The groups are shells around one centre, one inside the other: the same stretched ball of 5 dimensions in 9 sizes.
Known rows, each followed by its group:
 -6  35 -34   9 -33   6 -12  33  34 -> (7)
-14 -30  -3  15  11 -14 -43  43   4 -> (6)
  3  33 -86 -45 -42  46 -13  17  49 -> (4)
 15  30 -36 -12 -25  10 -44  20  13 -> (8)
  0  43 -29 -26  -9  -2 -33   1  18 -> (0)
-19 -22   8   9  15 -42 -26  17  14 -> (4)
  4  -6  11  37 -25 -56 -15  21  24 -> (2)
-36 -13 -40 -34  19  10 -16  19  31 -> (1)
-35 -23 -30 -74  56  -6 -39 -19  12 -> (3)
  6  -1 -28 -87  27 -39 -43 -61  15 -> (3)
 10  21 -26  37 -64 -23   5  34  49 -> (4)
-20 -70 -16   2  14 -14 -33  41  17 -> (3)
 14 -19 -22  -8 -20 -28 -32   8  22 -> (0)
 -2  -7 -78 -51 -31  20  -4   3  56 -> (5)
-16 -52 -22 -58  33 -42 -26 -30  26 -> (1)
 -5 -15 -68 -67   2  26 -34   0  30 -> (5)
-29  13 -49 -13  -8  30 -11  40  36 -> (3)
-14  23 -38 -43  -1 -10 -12 -14  36 -> (7)
  3   2 -31  44 -58  -3  -2  59  43 -> (5)
-12   9 -50 -37  -1  23 -31  17  24 -> (7)
-22 -32  18 -13  40 -58 -35  -6   5 -> (2)
-13   2 -71 -50 -17  24  -8   7  48 -> (0)
 -9  14 -69 -25 -38  23   3  22  56 -> (0)
  9  30 -36 -31 -25 -23 -14 -18  37 -> (7)
 14  18 -41  16 -65 -17   6  22  54 -> (6)
 -1 -21 -53   3 -33  28 -25  55  32 -> (5)
  5  12 -22 -12  -3   2 -52  22   3 -> (8)
  7  42 -77 -61 -32  28 -17  -9  44 -> (6)
  0  -6 -83 -10 -58  40   1  47  60 -> (1)
  3   0   1  -1   5 -31 -46  11   2 -> (0)
 19  -8 -61  -1 -63   7  -7  30  52 -> (4)
  9  49 -26  30 -57  -9  -6  33  38 -> (5)
-30   7 -24 -19   3 -25   4  -1  43 -> (2)
-26 -50 -12 -22  34 -18 -38  17  10 -> (6)
 13   3   3  62 -50 -38 -16  49  25 -> (2)
 10  15 -61   3 -57  24 -12  42  44 -> (7)
 15 -37 -34  29 -47  -2 -27  57  29 -> (3)
-27 -11 -64 -33  -5  37 -13  34  40 -> (1)
 -5 -43 -49 -45  -3  -8 -21  -1  37 -> (8)
-24 -34 -33 -40  27   4 -37  14  16 -> (8)
-10  47 -80 -17 -60  32  22  26  71 -> (2)
-10 -27 -26 -80  48 -20 -54 -35   4 -> (6)
-29 -55 -10 -10  31 -18 -35  28  12 -> (1)
  6  16 -85 -60 -31  39 -21   4  44 -> (4)
 -9 -24 -21  19 -11   3 -34  54  16 -> (8)

New rows, each followed by its group:
 -1  22 -44 -28  -7  25 -44  22  13 -> (5)
-16   7 -42 -70  13 -23 -10 -39  40 -> (6)
-11  24 -47 -83  22   0 -33 -37  23 -> (6)
  8 -31 -26 -36   4 -22 -44  -6  15 -> (0)
 20  54 -66 -45 -35  32 -38   3  26 -> (2)
  3   1 -63 -37 -34   2  -3  -1  53 -> (7)
 12 -18 -36 -70  23  -4 -67 -21  -1 -> (2)
  8  14 -25  51 -55   7 -21  70  27 -> (6)
-15 -36 -42  -3 -12  13 -21  46  31 -> (8)
  2  26 -18  55 -63 -19   7  51  46 -> (3)
-15 -11  -5 -19  21 -29 -36   2  10 -> (7)
  0 -44 -54 -88  17 -18 -30 -40  34 -> (2)
-13   2 -23   0 -16 -21  -6  16  37 -> (7)
 -8  35 -17 -46  19 -21 -37 -24  11 -> (6)
-13  -9 -79 -19 -45  31  10  36  65 -> (1)
 -8 -26 -25 -41   8 -38 -18 -21  32 -> (8)
-19 -30 -32  -2   0  10 -29  45  22 -> (8)
 18  25 -23  -4 -41 -40 -10  -9  39 -> (4)
  0  30 -91 -81 -20  44 -21 -10  44 -> (2)
  6  25 -34 -11 -16  15 -45  27  11 -> (8)
 -3  27 -61 -30 -25  30 -21  21  35 -> (7)
-11 -39 -49 -18 -16  -1  -9  24  44 -> (8)
 -7 -13 -24  44 -42  -3  -7  64  37 -> (6)
-16 -10  -8 -72  57 -36 -52 -42  -1 -> (1)
-18  19 -25 -31   3 -24  -8 -12  35 -> (5)
  1  -6 -16  59 -59 -23   4  58  45 -> (2)
  3 -23 -19 -52  30 -16 -64 -12  -4 -> (6)
 -8 -28 -51 -61  -2 -25  -4 -29  50 -> (1)
  6  14 -38  25 -41  26 -33  63  20 -> (6)
-22 -14 -34 -50  27  -3 -32  -3  20 -> (7)
-16  -2 -66 -89  15  11 -21 -30  38 -> (6)
 -1  19 -77 -64 -21  25 -14  -8  47 -> (8)
-11  14 -17 -40  14 -32 -25 -23  22 -> (0)
-22 -48 -28 -34  31   2 -45  21   9 -> (6)
-28 -47 -20 -32  28 -26 -21   3  25 -> (6)
 -1  32 -39 -40   0  12 -42   2  14 -> (8)
 12 -18   4   0   6 -35 -58  13  -6 -> (4)
-20 -37 -43  -9 -13  -1  -5  31  44 -> (5)
 -6 -20  -2  19  -5 -28 -32  32  14 -> (0)
 17  50 -68 -25 -54  27 -17  14  42 -> (5)
 -3 -10 -51  -8 -40  -5   3  20  54 -> (0)
  7  36   0   7 -16 -39 -27   2  16 -> (6)
-32  -7 -40 -80  50   8 -40 -18  14 -> (2)
-20 -31   2 -36  56 -20 -67   4 -16 -> (2)
  7  31 -62 -52 -21  21 -29  -4  31 -> (0)
-18 -10 -47 -34 -11 -10   2  -1  50 -> (8)
 24  10 -29  48 -74 -11 -11  53  39 -> (1)
-26  -6 -35 -19   0  -5  -6  16  38 -> (8)
